There are 9 hidden switches. A switch that is on adds its own fixed numbers to the row, and there is some noise. The rows also spread widely along 13 directions, which tell nothing about the answers.
In the rows, 128 means zero.
Known rows, each followed by its switches (1 for on, 0 for off):
[124  99  86 104  75 142 150  96  44 123 147 112 178 144 156 166 137 213
  92 142 166 168 156 157 106 135 171 162 202 121 226] | 0 0 1 1 1 1 1 0 1
[139 142 169 135 120 125 127 144 156 124 124 141  84  57  91 124 144 130
 113 135 126 134 152  87 122 172 108 124 134 140  88] | 0 1 0 0 1 0 0 1 0
[111 126 137 160 149  96 139 100 152 119 113 134 148 101 145  82  97 125
 126 128 136 120 129 110  86 124 141 140 141 106 123] | 0 1 1 1 0 0 0 1 0
[143 143  97 105 131 103 142 151  92 144 112  94 116 116 140 144 112 111
 145 117 116 113 128 161 140 132 164 126 147 125 135] | 0 0 1 0 0 1 1 0 1
[159 127 144 128  95 106 166 102 153 131 125 123 123 147 128 116  85  93
 128 142 114 117 127 121 118 134 131 164  94 169 101] | 0 0 1 0 0 0 0 0 0
[138 146 126 122 135 146 163 144 150 103 154 122 104 134 128  41  77  81
 137 175 103  74 114 131  97 146 172 119 104 208 123] | 0 1 0 1 1 0 1 0 0
[140 115 103 128 102 120 162 104 137 132 152 137 107 129 101 151 121 142
  69 119 159 169 150 126 125 153 138 151 133 120 136] | 0 0 1 0 0 0 0 1 1
[138 122 130 129 112 112 151 139  99 110 134 110 145 122 145 120 111 119
 138 139 108 120 132 130 111 161 137 155 166 152 166] | 0 0 1 0 1 0 1 0 1
[136 106 107 119 125 120 134 165 131 144 153 117 121 113 106 161 152 133
 123 116 130 146 123 132 172 129 118 113 125 114 153] | 0 1 1 1 0 0 1 1 1
[149 103 149 156 151 121 159 185 132  97 172 116 146 114  97  93 133  74
 142 145  68 132  92 108 161 128  99 107 141 157 157] | 1 0 1 0 1 0 0 0 0
[152 156 128  99 146 119 143 224 126 161 148  78 113  65  98 135 146  64
 172 124  77 126 134 127 207 141 128 109 133 149 133] | 0 1 1 0 1 1 0 0 1
[123  81 161 129  99 137 151 119 117  96 149 113 186 151 131 118 146 160
 131 146 112 119 115 125 110 117 126 138 131 153 183] | 1 0 1 0 1 1 1 0 0
[144 104 174  83 104 152 130 194 119 131 114  83 142  87 118 160 166 121
 150 144 132 126 125 150 145 123 125 143  82 127 170] | 1 1 1 1 1 0 0 1 0
[100  99 142 130 123 145 154  97 144 156 140 126 137 135  79 132 156 163
 150 114 137 108 142 123 152 149 119 123 115 139 155] | 1 0 0 0 0 0 1 1 1
[120 110 134 169 159 105 155 108 115 151 114 111 140 104  88 126 144 140
 162 111 108 109 122 138 165 117 128  99 142 113 133] | 0 1 0 0 0 1 1 0 0
[125 132  87 126 136 116 115 159 122 112 164 169 111 121 150 122 116 143
 118 131 134 141 114  97 115 146 107 108 184 130 149] | 0 0 1 1 0 0 1 1 0
[ 99 135 114 104 117 142 113 128 207 160 165 146 122 126 102 120 159 148
 104  95 145 127 163  83 154 144 136 112  88 146  96] | 0 1 0 1 0 0 0 0 1
[133 110 130 124 124 132 141 143 107 144 139 112 163 116 124 132 135 134
 170 133 106 123 120 129 161 108 116 120 153 141 168] | 1 0 1 1 0 0 1 0 0
[110 105 106 111 126 157 160 122  94 103 151 122 127 165 130  99 118 147
 114 150 151 106 109 178  86 121 170 128 117 155 193] | 1 0 1 0 0 0 1 0 1
[162 117 160 153  98 114 170 109 144 141 115 128 122  86  91 155 102 120
 119 134 137 155 138 135 127 130 112 156 117 137 126] | 1 1 1 0 1 0 1 0 0
[108 120 106 123 135 142 147 133 137 151 174 142 130 113 101 125 140 157
 141 121 134 130 135 112 153 133 116 116 148 143 168] | 1 1 1 0 0 0 1 1 1
[179 127 104 109 121  98 143 110  95 158  99 108 124  91 129 186 112 139
 133 122 134 167 132 164 154  76 161 133 138  92 113] | 1 0 1 0 1 0 0 1 1
[116 100 125 164 148 114 162  89 153 131 121 141 147 155 116  93 102 142
 150 141 140 105 103 138 115 103 137 119  98 124 147] | 0 1 0 1 1 1 1 1 0
[164 137 100 132 110 101 151 131 148 118 154 141 105 124 130 130  92  99
  82 131 115 151 128 108 123 133 140 136 131 150  99] | 0 1 1 0 0 0 0 0 0
[107 129 141  95 120 139 127 109 163 145 118 140  97 146 109 128 145 153
 143 122 157  86 131 137 127 122 140 121  55 163 109] | 0 1 1 0 1 0 0 0 0
[116  92 159 138  94 146 121  41 126 152 134 185 159 161 125 133 156 252
 170 166 164 138 121 101 119  66  87 123 134 142 136] | 0 0 0 0 1 1 0 1 0
[ 93 107 154  96  77 147  90 139 194 128 119 174 112 140 124 165 170 176
  94  90 184 125 145  96  91 186  87 136  72 121 131] | 1 0 0 1 0 0 1 0 1
[109  76 144 120 137 159 148 123  75 120 109 110 124 182 112 125 165 166
 178 159 142  73  81 206 123  98 136 100  74 144 189] | 0 0 0 0 0 0 1 0 1

New rows, each followed by its switches (1 for on, 0 for off):
[120 116 124  74 119 144 126 154 137 118 147  88 141 133 131 124 154 130
 125 114 101  87 137 128 133 146 179 119 107 149 130] | 1 0 0 0 0 0 1 1 1
[154 124 116 139 131 131 145 170 110 128 157 105 111  84  96 123 142 109
 108 136 102 151 130 128 160 141 136  99 171 133 133] | 0 0 0 1 0 0 1 0 1
[ 74 131 164 103 115 152  75 140 174 149 127 180 150 104 136 131 178 192
 158 105 174 126 150  73 117 144  67 122 123 127 149] | 1 0 1 1 1 0 0 0 0
[117 134 148  95  96 152 140 155 139 157 123 102 163  93 142 123 120 135
 155 139 150 124 150 140 109 123 140 159 115 136 167] | 1 1 1 1 0 1 1 0 1
[ 85 104 138 144 133 129 151 113 211 138 175 126 194 155 109  68 135 108
 128  97 105 112 147  70 144 155 123 134 104 145 146] | 1 0 0 1 0 0 0 0 1
[150 107 125 107  98 108 119 134 139 131 144 123 128 122 128 166 159 165
 112 118 104 134 131 104 146 121 135 115 128 129  97] | 0 1 0 0 0 1 1 1 1
[151 133 129 110  92 109 140 173 179 137 143 139 110 118 131 148 105  83
 122 124 128 137 134  91 136 172  94 164  95 144 121] | 0 1 1 1 0 0 0 1 0
[146 114  93  87  99  93 107 176 143 115 133 128 121 130 150 191 141 115
  93  76 108 130 124 106 147 163 126 124 117 120 126] | 1 1 1 1 0 0 1 0 0
[112  94 162 144 142 118 111 111 143 120 133 117 174 135 136  86 164 156
 157 134  93 101 111 104 135  89 128  96 124 130 114] | 0 0 0 1 0 0 0 0 1
[ 97 133 125 145 167 112 135 146 145 144 103 142  90  98  93 127 138 131
 151 103 153 106 125 138 130 166 119 103 116 102 140] | 0 1 0 0 1 1 1 1 1
[102 148 121 115 131 146 135 139 128 146 126 153 130 129 145 101 105 134
 168 146 172 117 129 137 109 132 121 138 122 144 173] | 0 0 1 1 1 0 0 0 0
[136 107 118 135 134 154 150 127 105 168 151 132 149 145 115 126 132 163
 199 170 135 130  97 170 168  40 115  99 111 149 166] | 0 1 0 0 0 0 1 0 1
[118 126 152 112  89 112 108 150 176 145 123 134 183  86 152 178 139 147
 123  86 144 157 164  86 120 136  98 167 127 104 135] | 1 1 1 0 0 0 1 0 0
[129 129 106 128 133 115 164 110 150 154 132 130  98 145 112 106  91 106
 160 133 123  85 119 130 144 140 137 129 102 166 123] | 0 1 1 1 0 0 1 1 0
[197 102 132 112  68  90 178 167  83 138 108  80 116 131 129 195 104  62
 155 141  86 135 123 143 174 197 102 190 124 146 169] | 0 0 1 1 1 0 0 1 1
[ 98 141 149 102 131 122  84 141 168 118 114 165 126 115 159 100 141 154
 142 114 139  99 121  87  85 134 113 108 115 135 110] | 1 0 1 1 1 1 0 0 0
[ 98 148  77  98 132 123 124 161 114 169 127 162  99 126 140 149 121 137
 169  96 153 116 131 122 143 177  96 124 143 125 185] | 1 1 1 1 0 1 0 0 1
[118 120 111 118 117 102 138 152 161 134 131 133 110 151 115 146 131  89
 117  85 128 111 133 106 152 198 105 141  99 135 140] | 0 0 1 1 0 0 0 0 0
[158 118 190 133 108 119 142 181 140 109 109 103 117 104 136 104 112  68
 158 168  98 101 100 129 111 136 103 146  83 158 126] | 0 1 1 1 0 0 0 0 0
[ 93 125 138 121 136 130 122 119 183 134 123 163 129 167 134  94 121 131
 156 126 160  93 112 120 109 126 112 126  66 147 135] | 0 0 1 1 1 0 0 0 0
[126 116 151 109 112 110 129 138 162 137 101 129  91 119 104 156 144 117
 134 108 138 101 132 115 144 177 106 136  72 132 115] | 0 1 1 1 1 0 0 1 0
[129 133 148 142 148 147 157 124 108 146 123 111 141 109 107  90 114 128
 181 162 130 109 120 161 135  97 144 116 131 155 145] | 0 0 0 0 1 0 1 0 0
[122 103 153 113  97 150 117 158 155 107 165 120 177 109 144 109 157 147
 100 138 117 145 139  93 109 125 132 133 123 134 149] | 1 1 0 1 0 0 0 0 1
[169 137 141  84  74 153 116 143 127 135 142 151 103 110 145 132 117 157
 144 176 132 134 122 119 111 105 119 129 130 184 114] | 1 0 1 1 1 0 1 0 1
[162 122 103 160 128  94 147 131 100 137 130 147 121 106 128 132 103 119
 153 135  90 147 108 108 149 141  99 115 180 126 146] | 1 1 0 1 1 1 0 0 1
[108 107 153 140 140 127 152 158 122 137 123 111 164 110 107 135 147 113
 161 114 132 135 129 138 147 149  96 144 126 112 199] | 1 0 1 0 1 0 0 0 1
[160 109 120 127 131  98 145 182  95 121 138  70 179  84 142 144 128  92
 145 122  65 139 123 131 168 122 146 131 172 121 168] | 1 1 1 1 1 0 1 0 1
[107 125 151  92 120 119 102 210 198 124 166 103 179 102 150 115 163 107
 149 107  95 111 144  67 151 157 113 137 111 143 136] | 0 1 1 1 1 0 1 1 1
[100 104 142 124 125 158 150  95 126 137 137 126 141 123 104 100 141 179
 139 140 152 107 129 134 111 120 137 119 132 142 166] | 1 0 1 1 0 1 1 1 0
[119 143 111 103 170 107 118 135 143 152 106 127 102 152 137 104 128 117
 203 121 100  59  96 145 152  95 151  80  73 151  95] | 0 1 0 0 1 1 0 0 1
[114  90 191 166 107 149 145 122 110 169 108 103 178  79  95 145 167 172
 180 147 151 144 145 142 149 112  86 144 139 107 182] | 0 1 0 1 0 0 1 0 1
[130 103 111 119 117 141 160 110 100 125 148 124 143 147 121 115 126 153
 133 148 124 120 114 143 132 110 149 122 128 157 178] | 1 1 1 1 1 1 0 0 0
[148 101 130 146  94 143 168  96 155 162 142 136 134 112  73 157 125 150
 100 124 155 168 145 134 151 113 123 134 109 128 136] | 1 1 0 1 0 0 1 0 0
[132 114 105 104 125 143 154 120  51 141 121 103  96 120 111 132 142 157
 148 145 120 101 116 169 141 131 157 106 147 148 175] | 1 1 1 1 0 1 0 0 1
[129 121  79 126 155 124 133 127 119 131 180 145 145 138 132 107 126 153
 138 127 110 137 106 123 151  71 140  83 166 144 142] | 1 0 1 0 0 0 1 0 1
[120 140  61  92 127 111 112 123 103 143 125 153  85 167 160 138 119 145
 156 113 119  80 119 127 138 160 144 104 128 151 128] | 0 1 0 1 0 0 0 0 1
[132 110  92 126 144 139 128 198 118 110 178 135 129 136 125 116 147 126
 127 143 109 133  88 131 153 110 119  77 139 140 172] | 0 1 0 1 0 1 1 0 0
[123 125  83 100 107 116 139  86 158 143 150 178  99 216 137 116 103 147
 147 128 129  86 108 108 137 139 121 118  89 191 123] | 0 0 1 1 1 1 0 0 0
[111 119 125 107 119 134 121 166 100 146 124 130 161 101 146 171 151 157
 157 116 156 154 135 140 134 125 105 143 140 102 202] | 1 1 1 0 1 0 0 0 1
[144 148  49 123 151 118 157 115 120 175 172 148 138 156 130 108  79 122
 185 140 116 128 112 136 190  77 141 100 160 168 145] | 0 0 1 1 1 0 1 0 0
[138 158 121  94 105 152 116 171  92 137 118 134  98  85 150 143 119 146
 134 151 164 139 143 151  92 145 138 133 156 133 143] | 0 0 0 0 0 0 1 0 1
[136 130 165 123 126 105 108 119 129 137  75 101 115  73 129 138 143 144
 143 117 124  99 132 136 120 107 148 112 116 119  76] | 0 1 1 1 0 0 1 0 0
[114  93 115 110 116 126 122 152 100 112 124 156 109 144 140 173 150 168
 137 120 151 118 102 138 109 154  93 127 122 119 190] | 1 1 1 0 0 0 1 1 1
[154  98 115 140 114 126 168  87  96 104 123 142  87 153 103 130 107 151
  90 151 142 124  91 173  92 103 150 110 112 146 135] | 1 0 1 0 0 1 1 0 0
[134 115 121  91  98 101  62 157 100  90 110 177  97 140 189 190 161 195
 118 120 143 126 100 115  83 137  95 111 142 122 126] | 0 0 1 0 1 0 1 0 1
[102 136 111 106 130 130 126 113 110 131 120 139 109 125 121 138 146 170
 110 110 165 122 144 139 112 145 150 121 135 125 147] | 0 0 1 0 1 1 0 0 0
[104  73 115 140 151 132 138 118  99 113 157 112 187 143 117 121 172 181
 138 122 109 118 100 139 156  78 143  84 149 124 194] | 1 1 1 1 1 1 1 0 0
[146 147 139 125 133 125 161 138 123 176  88 127  66 113  83 141 109  98
 194 140 132  91 118 164 165 143 113 119  76 158 117] | 0 1 0 0 1 1 0 0 0
[128 132 115  96 130 121 107 177 129 146 145 124 151 103 156 127 138 136
 175 123 102 120 119  99 150 116 113 109 164 128 143] | 1 0 1 1 0 1 1 1 1
[135 105 135 134 129 138 154 111 108 144 136 111 149 110 113 111 127 142
 161 149 109 116 122 127 149 111 136 122 139 139 153] | 1 1 0 1 0 0 0 1 0
[140 117  75  90 130 109 119 166 114  85 157 118 136 138 162 148 128 126
  76 103 106 127 110 137 115 112 181 108 134 127 136] | 1 1 1 0 0 0 1 0 0
[164 122 166 147  85 101 125  97 116 158  83 123 152  75 135 165 123 158
 135 131 132 167 150 109 126 113 108 151 159  97  94] | 0 0 0 1 0 1 0 0 0
[144 106 145 115  81 145 135 138 117 131 131 130 103 124 102 159 153 148
 114 137 136 126 136 126 139 170 110 129 125 151 138] | 0 0 0 1 0 0 1 0 0
[151 115 146 105 131 117 130 172 125  99 128  89 105  97 114 122 154 100
 108 125  77 107 117 120 127 153 156 105 119 129 104] | 1 0 0 0 0 1 0 1 1
[117 114 120 125 129 121 127 131 145 123 173 139 192 140 151 109 134 145
 140 124 110 143 127  90 134 104 120 131 151 139 160] | 1 0 1 0 1 0 0 0 1
[140 104 125 119 102 132 149 113  93 146 136 124 158 142 137 147 119 160
 179 144 112 114 114 141 147  93 117 134 136 161 168] | 1 1 1 0 0 0 1 0 0
[130  92 148 131  94 114 120  96 108 117 110 133 151 111 140 160 151 179
 108 115 134 142 135 112 109 128 115 140 147 110 145] | 1 1 1 1 0 0 0 0 0
[133 128 106 134 125 101 162  84 137 168  92 122 115 122 110 144  94 110
 127  97 152 132 143 153 134 143 147 149 108 108 127] | 1 0 1 1 0 0 0 0 1
[108 116 131 134 124 121 140 131 144 130 132 113 159 129 131 120 134 138
 129 116 129 115 136 129 114 135 145 134 117 121 150] | 0 1 0 0 0 1 1 0 1
[125 134 111 130 125 120 106 134 163 141 131 184 127 130 141 143 125 171
 122 126 174 164 117 124 108  87 109 107 114 105 119] | 0 0 0 0 1 1 1 0 1
[120 150 134  72 106 146 103 139 143 156 126 136  85  81 108 157 165 165
 123 105 143 113 162 108 140 148 134 113 116 152  95] | 1 1 1 0 0 0 0 0 0
[122  90 132 145 126 122 152 146 129 126 136 110 137 132  96 142 156 124
 134 116 116 119 123 137 162 159 118 118 115 128 171] | 0 1 0 1 1 0 1 0 1
[115 129 128 122 120 112 126 137 156 112 134 150 124 120 143 113 112 127
 120 121 141 117 136  96  99 176 121 140 139 138 137] | 0 0 1 1 1 0 1 1 0
[167 112 140 154 105 106 158 111  86 140 112 121 126 105 111 159 116 141
 140 148 124 152 116 148 136 104 111 133 163 126 135] | 0 0 1 0 0 1 1 0 0
[144 129 102 111 108  78 111 118 131 111 117 161 103 137 158 164 116 133
 104  91 115 128 125  96 109 168 118 133 142 125 107] | 1 0 1 0 1 0 0 0 1
[104 134 181 100 102 160 136 180 137 142 121 120 100  90 106 133 146 127
 169 146 152  89 144 123 116 189  91 155 102 163 164] | 0 1 1 0 0 0 1 1 0
[132 114 148 169 112 112 155 112 163 144 139 146 171  87 113 138 105 133
 118 120 147 176 142 104 118 114  96 157 142 109 145] | 1 1 1 0 0 0 1 0 0
[141 120 155 112 128 120 105 148 146 123 116 134 129 112 146 121 138 144
 160 138 107 107 102 114 110  98 119 104 114 126  98] | 1 0 0 0 0 1 1 1 1
[125 146 121  88 110 126 119 154 167 125 133 125 127 101 153 120 117 117
 102 113 134 127 151 110 101 147 159 140 108 140 119] | 1 1 1 1 1 0 0 0 1
[135 123 108 126 133  76 116 162 134 132 128 137 103 126 130 166 138 107
 137  84  97 118 118 101 161 173  92 112 145 125 117] | 0 0 1 0 0 0 1 0 1
[141 137 153 123 110 113 100 134 122 102 121 158  84  89 144 126 133 152
 111 142 121 121 123  93  85 140 108 115 148 147  88] | 0 1 1 0 0 0 0 0 0
[126 142  97  93 110 127 127 127 153 148 139 141  88 109 121 130 121 138
 121 108 125 103 154  98 131 180 145 119 132 154 106] | 1 1 0 1 0 0 1 1 1
[156  97 158 130 113 137 140 159 151 117 156 134 155 135 123 126 131 119
 130 157 124 159  92 131 128  59 105 123  86 138 140] | 1 0 1 0 0 0 0 0 0
[137 114 134 122  93 130 134 125 166 165 149 143 164 110 123 151 128 156
 143 127 138 161 141 105 153 100  99 142 121 139 142] | 1 1 1 1 1 0 1 0 1
[ 85 121 161 108 112 125  90 149 177 129 133 146 140 112 137 141 179 165
 121  96 146 121 150  82 112 153  97 131 104 120 123] | 0 1 1 0 0 0 0 0 1
[118  85 113 110  89 134 150 132 154 132 173 137 163 187 119 142 146 150
 127 118 125 127 120 113 151 143 106 137 106 160 192] | 1 0 1 1 1 1 1 0 1
[138  92 120 162 119 122 161  81 125  94 135 159 114 152 116 113 105 154
  96 146 131 127 104 138  83 127 137 120 122 147 144] | 1 1 0 0 1 0 1 0 1
[117 119 172  98  80 134 103 207 125 138 123 112 162  84 150 184 174 154
 145 122 148 150 146 117 121 149  81 159 132 109 178] | 0 1 1 0 0 1 1 0 1
[132 136  87 105 129 119 136 119 116 150 161 125 179 119 150 131 112 154
 161 118 104 130 140 111 161  91 154 123 174 152 150] | 1 1 1 0 1 0 1 0 0
[176  94 122 142 123  92 154 109  86 124 112 124 106 132 115 155 115 126
 161 137  77 113  96 138 155 131 121 113 150 141 124] | 1 0 0 0 1 0 1 1 1
[112 119 107 121 118 131 144 120 167 122 146 161 107 133 100 147 126 147
  82 101 169 140 135 128 113 145 132 128  97 137 142] | 1 1 1 0 1 0 1 0 0
[119  83 180 144  95 129 139 149 174  92 136 149 119 151 105 126 150 122
 104 139 143 120 107 108 103 172  75 147  60 150 158] | 0 1 1 1 1 0 0 0 0
